The rows of a group lie close to one hidden flat surface of 13 dimensions, which passes through zero. Surfaces can cross.
Some rows, each with its group after it:
[173,-124,128,137,-19,74,59,-14,-228,123,130,90,104,15,220,246,-122,-217,138] : K
[-130,-211,64,-70,11,-64,-107,-134,-157,150,-15,146,-173,-144,-254,21,-29,-338,-70] : B
[46,109,46,69,-322,87,248,15,-203,234,-232,-120,153,-94,72,-136,-253,236,-15] : P
[99,-222,174,-177,217,-43,-20,-9,90,132,-65,439,-52,-35,-168,-118,-104,292,-86] : L
[-171,85,231,27,-98,-57,64,111,116,4,-335,-198,-314,228,16,-73,200,212,-25] : C
[21,165,132,-119,-47,115,-257,-142,-103,-134,231,-235,30,-178,265,203,-100,-352,-251] : C
[212,-207,-110,-41,-184,150,352,203,-65,24,150,143,-146,106,128,124,57,-99,300] : B
[-5,486,-130,198,-57,242,223,259,191,-138,116,348,-206,29,-241,300,89,483,-55] : K
[-289,289,-30,98,-30,-24,-277,-32,288,-111,-429,-360,-134,10,181,-12,77,-220,-138] : C
[-78,-109,411,80,106,-18,-78,102,154,-179,-301,36,-129,142,-132,-192,114,208,61] : B
[38,190,374,113,-218,270,-2,62,-204,-319,136,-79,-164,-27,295,99,-16,-94,-204] : C
[1,-42,28,-147,-223,261,65,-45,-33,-64,199,71,-41,-90,-231,-8,-175,-177,29] : B
[77,267,-285,153,-156,-121,-342,-118,131,-350,383,64,-141,47,114,-248,-166,-130,246] : P
[-134,119,-212,-26,142,-278,65,-60,64,54,-400,-147,129,-95,24,-222,163,125,-244] : L
[-28,-155,81,44,-23,-145,4,86,-163,250,-136,-619,146,38,89,89,67,-94,-67] : C
[-38,128,-131,214,120,-118,167,-59,190,-417,-227,-52,29,253,-109,121,-12,-335,-432] : C
[-128,-271,-228,-80,-71,217,289,204,249,108,-391,-9,212,-59,34,-183,129,-73,364] : L
[327,371,131,121,-172,-2,116,-213,-355,-271,44,66,82,-161,-178,107,-40,-236,-150] : C
[60,46,-138,60,-39,-102,4,-103,-33,-26,-102,-80,85,-86,253,-48,-69,-218,-104] : P
[40,22,-5,-101,-33,288,-261,75,70,173,34,267,176,-201,-457,-199,27,324,187] : C
[151,4,-44,72,181,-180,91,-17,104,-318,403,18,57,322,-73,32,-98,260,17] : P
[227,55,-62,-268,-72,249,118,44,93,66,129,-13,331,-83,-46,-8,-197,426,-296] : K
[185,-227,4,-135,232,5,-31,-11,5,221,3,94,303,-66,196,91,-86,121,-60] : C
[-341,213,60,-81,-72,185,91,-44,-14,-150,-44,-188,-170,-185,17,134,-11,-150,-578] : C
[117,-18,-133,-74,-188,-126,335,-151,-169,-52,34,-89,-51,193,-60,-12,-71,-94,-101] : K
[-46,27,38,40,21,112,-160,300,-5,47,351,-225,-109,-296,106,87,27,95,159] : K
[-187,12,121,-139,-102,3,185,-338,-76,-43,-207,229,-91,66,62,-73,-40,-175,75] : C
[150,-69,-145,21,-54,23,-138,112,123,201,-40,21,163,52,-442,-147,-270,203,-69] : B
[153,-138,-3,53,4,223,-406,311,59,-134,-237,55,59,-34,-21,-99,538,-212,-72] : P
[-207,-237,142,37,280,-194,181,-238,45,134,-225,137,127,151,4,85,-54,-151,242] : K
[222,59,253,303,-50,-110,197,-40,-325,62,-184,69,-42,102,-12,325,-54,-235,-118] : K
[-52,-248,-234,118,7,-163,-16,93,-3,-233,448,-73,-254,381,123,-9,42,-188,-101] : B
[-134,-26,86,-340,-63,40,-255,-31,-69,203,285,-245,-169,-217,170,-73,90,137,231] : C
[52,-182,-271,-229,-328,-122,-33,92,82,-52,22,-111,-283,87,-76,-524,47,64,212] : P
[199,-126,-18,-183,-25,-375,258,-90,-39,53,-232,-70,-229,22,-33,174,184,-249,30] : B
[-222,-8,-57,288,-21,58,44,102,57,-304,129,-1,-96,217,-82,-127,-37,-18,102] : L
[-121,-28,191,92,-151,144,50,-197,-255,109,90,210,-85,107,-110,156,-113,-303,89] : L
[-18,-354,-59,-50,-117,-17,44,4,-131,184,14,-7,-70,7,-57,-124,-215,-239,-21] : K
[157,-260,5,333,14,-241,357,-153,-357,-10,217,137,134,149,-46,-11,-498,-144,118] : L
[119,-38,-51,-162,-500,274,45,5,-173,12,-302,-95,-99,33,17,-182,142,-274,-291] : P
[37,87,-3,315,-78,-37,-226,181,-59,106,-38,89,-124,-108,8,-74,-216,16,-95] : K
[-36,113,-183,448,-269,157,74,40,-172,9,72,-68,53,200,-206,105,-177,-239,137] : P
[79,-21,-98,-151,-381,150,131,-154,-221,3,-15,224,-209,84,278,-94,-205,-123,-504] : P
[262,-162,-43,60,-64,-118,-14,59,81,82,-58,-5,13,286,-68,-11,-47,-107,231] : L
[253,-153,-190,71,87,-435,467,-54,100,-215,-319,-349,244,295,30,-8,17,-306,240] : B
[148,216,-29,-268,-182,-79,-115,-7,63,-62,-118,14,-238,-115,2,-180,45,156,-387] : P
[-153,-48,36,-30,44,-107,50,-316,-148,-125,113,239,-26,65,280,-212,-153,24,-40] : P
[-99,71,-66,-298,-75,95,52,-159,101,-63,382,-80,11,321,-136,-54,41,369,89] : K
[-409,-45,-164,500,-95,96,85,21,-368,123,-25,147,-71,252,179,-1,223,-115,77] : L
[379,-271,273,-266,359,-141,305,186,77,-200,-308,-35,271,-95,81,-138,377,294,21] : B
[250,-217,-95,232,-33,-112,76,366,88,-124,-227,37,-198,-20,-231,102,248,-472,180] : B
[-222,110,-7,-162,52,91,-391,-304,165,-146,-57,-47,171,-97,76,-170,27,-324,-11] : C
[139,165,279,13,-190,227,-165,430,-9,263,222,-257,-319,-415,-349,336,-82,137,49] : K
[43,-101,-27,1,-202,153,284,-15,-248,-102,273,65,-68,-62,189,188,-27,-445,253] : B
[-56,237,-360,170,-192,-6,248,116,39,-2,-213,140,-210,266,188,40,346,49,-158] : B
[63,-156,188,-28,121,137,190,42,-96,-140,-25,-60,233,-385,410,14,-167,-106,-105] : L
[-200,83,310,23,-173,434,-351,-76,-274,191,314,-379,234,-102,-292,78,-160,0,-2] : L
[-37,-75,-135,40,-137,88,8,10,42,-164,215,361,-370,-41,79,82,-139,-340,102] : L
[30,-137,-35,-68,-331,47,98,-82,-366,-311,440,-242,-170,338,-186,-263,163,-101,-53] : P
[80,-144,18,-68,232,-122,205,-61,-54,-189,-79,-104,282,-22,239,-46,207,-7,-11] : B
[252,-84,188,233,28,-198,-456,136,-302,346,-33,-456,144,-21,221,59,-47,33,-86] : L
[-4,178,215,-13,-162,137,174,-194,-193,-5,-6,-362,244,80,-149,100,-23,-84,270] : P
[-152,9,57,66,-39,215,-17,121,-188,181,7,-194,147,-268,-46,9,-77,77,-7] : K
[-137,131,2,209,-169,189,195,-101,-311,195,-62,-49,259,62,27,27,-107,87,-35] : K
[-245,-245,-119,-45,-213,220,-258,210,131,93,354,58,-401,-48,98,59,20,-304,310] : L
[-187,-51,75,43,95,26,-219,21,233,-135,-100,279,-210,54,-137,-181,4,102,-93] : L
[-14,-57,39,-241,-31,207,79,-26,94,131,-300,10,166,-158,175,60,-22,-147,-72] : P
[111,87,-103,29,92,-28,-53,-295,-157,-326,433,-55,247,77,224,134,-143,-307,-33] : B
[-192,120,270,-97,10,105,-6,-290,-242,21,32,20,-11,89,-300,197,42,-47,-364] : K
[-368,290,-245,-56,-9,-16,189,-167,-105,11,-14,7,-114,-342,-9,-4,86,-11,-358] : C

New rows. What belongs after each?
[490,-286,-124,-163,1,-239,-15,-15,121,-102,-114,0,176,285,68,-386,-181,216,-163] : K
[32,226,152,-42,121,63,253,-235,-148,173,-17,-104,428,120,118,319,-114,211,82] : K
[159,-219,-15,-154,-131,212,-43,-77,-123,69,121,17,172,-2,52,-85,-69,-121,-101] : K
[-90,66,-186,-176,-224,126,379,-178,-369,112,28,-45,18,-334,145,143,63,-441,-163] : B
[-60,496,-231,-24,-56,27,86,59,130,82,93,-204,-14,-261,126,188,-3,209,199] : K
[-5,58,94,7,108,83,-115,-206,-118,23,208,51,52,-221,385,335,-159,-351,73] : P
[-129,367,-146,-101,-61,182,-21,-145,66,39,120,48,102,-5,27,63,20,211,13] : K
[-183,198,-170,172,-157,-50,-10,36,84,49,-385,-29,-86,56,-206,-232,82,36,33] : K
[32,75,138,-32,-98,-118,43,51,-37,205,-179,100,-340,9,-268,49,59,258,-223] : P
[66,-468,128,14,61,-173,138,94,-209,-177,439,-232,-70,395,-64,-179,-39,126,-27] : K
[-26,-198,-79,133,-44,170,122,68,-175,-90,18,188,9,-39,247,58,158,-390,57] : K
[88,44,354,-309,-132,175,152,9,-67,-45,-3,-140,-9,-93,47,-124,-163,411,-137] : B
[-312,-198,-125,-230,131,32,233,54,37,209,48,40,-1,-104,-8,-108,75,358,-91] : C
[-119,-60,138,178,-116,50,-247,151,-41,179,-109,-38,-137,13,-137,-24,66,-98,321] : K
[-15,133,-450,-352,-282,315,152,28,194,-249,9,68,-29,-79,49,-152,374,-171,87] : K
[40,-81,-114,1,-240,367,62,21,-198,-234,-22,-115,271,61,146,-378,57,8,-270] : P
[-24,-275,-226,-20,285,-308,90,-64,65,356,-217,175,162,-16,34,102,212,-155,386] : B
[-191,-41,-42,256,33,218,-406,85,-116,-75,214,132,43,-125,240,-261,0,40,-47] : K
[168,-124,85,-184,10,-134,77,-122,55,-43,-105,169,-184,30,2,262,44,-409,-21] : K
[240,59,191,196,-99,-206,-156,314,45,126,201,-86,-433,91,-148,263,-65,46,339] : K
[-220,-90,-205,242,141,-275,293,224,198,274,-140,10,-227,-345,91,66,-357,62,200] : K
[69,306,-97,-444,-39,-36,171,-112,186,18,163,30,-219,-345,-237,268,-245,120,-512] : K
[27,42,24,19,-160,241,31,-44,-187,-341,666,-108,-66,271,-222,73,21,12,-115] : P
[28,-160,165,-108,-165,87,-222,-41,-262,-288,211,-72,-284,147,-61,-44,369,-494,-74] : K
[97,118,-202,-33,40,-196,120,-343,-316,-24,94,257,153,-171,-86,-260,151,8,279] : C
[11,-91,146,-70,-99,98,75,112,-31,144,347,-65,-126,-149,-114,122,-305,58,188] : L
[28,81,-124,79,-70,-35,232,258,207,-133,78,-265,-97,-80,-55,-33,-178,128,239] : L
[192,86,-58,-105,-454,221,36,102,-169,254,118,-330,78,90,-53,77,23,13,328] : K
[219,-49,287,-34,51,-114,56,174,6,34,-223,-269,-10,202,262,51,92,277,-106] : C
[-40,-171,-59,39,-81,62,179,238,180,-1,43,206,-198,183,-282,-37,-55,165,227] : C
[-34,-190,-81,54,42,-82,130,41,87,53,-236,174,-96,-61,9,-21,-72,-257,4] : K
[276,182,27,-234,-61,-12,325,-200,-198,-413,13,-88,94,66,20,140,240,-143,-603] : K
[202,295,-131,-117,-36,42,314,-242,-54,-137,59,191,168,137,140,229,-43,42,-305] : K
[-372,-179,149,240,-21,156,64,100,-249,62,99,-102,-45,50,-121,7,173,-132,210] : K
[263,-104,79,-65,-136,301,-138,-13,107,-254,-220,310,86,294,124,-48,213,-275,-105] : P
[9,-134,-259,49,47,-51,102,98,104,-24,-5,160,-52,238,40,-39,192,92,42] : B
[-12,-83,-164,358,6,225,58,95,-320,-12,-163,143,279,-168,104,3,143,-348,-59] : B
[271,-50,118,178,104,-192,-86,-65,-39,214,-114,224,35,84,34,182,-79,-117,314] : B
[-161,-72,-121,-35,68,314,12,221,87,0,64,48,191,-220,18,-245,1,357,141] : C
[-151,-37,49,-126,28,49,124,-421,-188,-115,-22,127,203,187,-27,-75,9,-124,-338] : K
[-26,-174,144,75,125,-210,-111,-95,-84,15,-341,-383,386,60,59,-376,49,42,-32] : K
[-103,149,-83,-220,-392,70,-129,-329,92,-113,-127,307,-310,167,-81,-415,-75,-49,-13] : P
[160,-51,208,-227,-19,54,-141,-205,-209,-195,197,74,-112,84,-80,104,80,-253,-399] : K
[317,44,-48,-79,125,65,-149,368,194,-164,243,-104,47,-163,115,32,163,269,-25] : B
[-465,380,-76,1,-130,-45,374,-5,-325,-119,-29,-444,-185,-321,-367,-187,339,220,-371] : C
[-5,-33,-29,68,-208,355,174,210,-186,-118,309,102,-120,-77,354,146,115,-64,179] : B
[23,-121,-126,-10,-49,201,61,-21,74,-226,8,275,85,374,-58,-274,197,182,-65] : K
[182,140,-169,84,126,-133,-258,148,103,-315,297,-44,-91,-159,348,-134,41,151,-56] : K
[40,214,-100,147,-68,58,90,18,80,-42,-87,16,95,132,196,30,19,107,85] : B
[-57,-90,157,145,-209,-196,-6,-251,-602,576,-77,188,-202,25,179,147,53,-194,252] : C
[-44,-43,30,-314,-298,363,-68,4,-112,-38,228,-24,-228,-32,-137,86,124,-267,-115] : P
[9,-6,-52,-159,-93,49,103,14,-188,-45,473,-355,16,-208,149,-32,-124,98,-70] : P
[-87,-150,147,-49,-125,136,92,181,-91,-38,133,-258,-24,-27,-25,-140,48,185,199] : C
[-154,-209,-260,-38,122,-65,99,83,220,345,-181,110,-29,-186,136,227,-200,-238,-50] : P
[31,-26,-81,-60,-195,-104,294,269,-166,-133,-24,-592,-71,-120,-144,-201,204,10,-175] : K
[-154,135,-170,68,249,81,0,-133,250,226,-19,64,182,-289,219,667,-331,-509,-89] : P
[7,298,33,-58,-155,161,-234,4,264,-83,-107,-31,-15,8,-318,-104,-12,126,269] : P
[160,-315,94,3,-101,379,-20,199,-8,63,97,112,257,-11,423,-43,-162,-53,351] : P
[-210,320,258,-13,42,72,-282,-149,-128,28,-32,-117,-21,-344,125,39,-2,33,-230] : B
[-228,23,69,107,-2,6,199,-62,-311,-212,83,-332,81,61,404,-135,47,54,-387] : B
[18,-199,42,52,-87,93,-10,124,-139,-105,121,-95,-17,20,-49,-116,96,-130,-46] : K
[142,342,81,-162,-58,165,116,-216,92,-434,-170,333,79,-193,6,-182,-11,144,-103] : C
[-199,9,-25,-186,-59,-45,226,-354,-213,-219,184,-4,-30,-53,-181,-129,31,-296,-9] : C
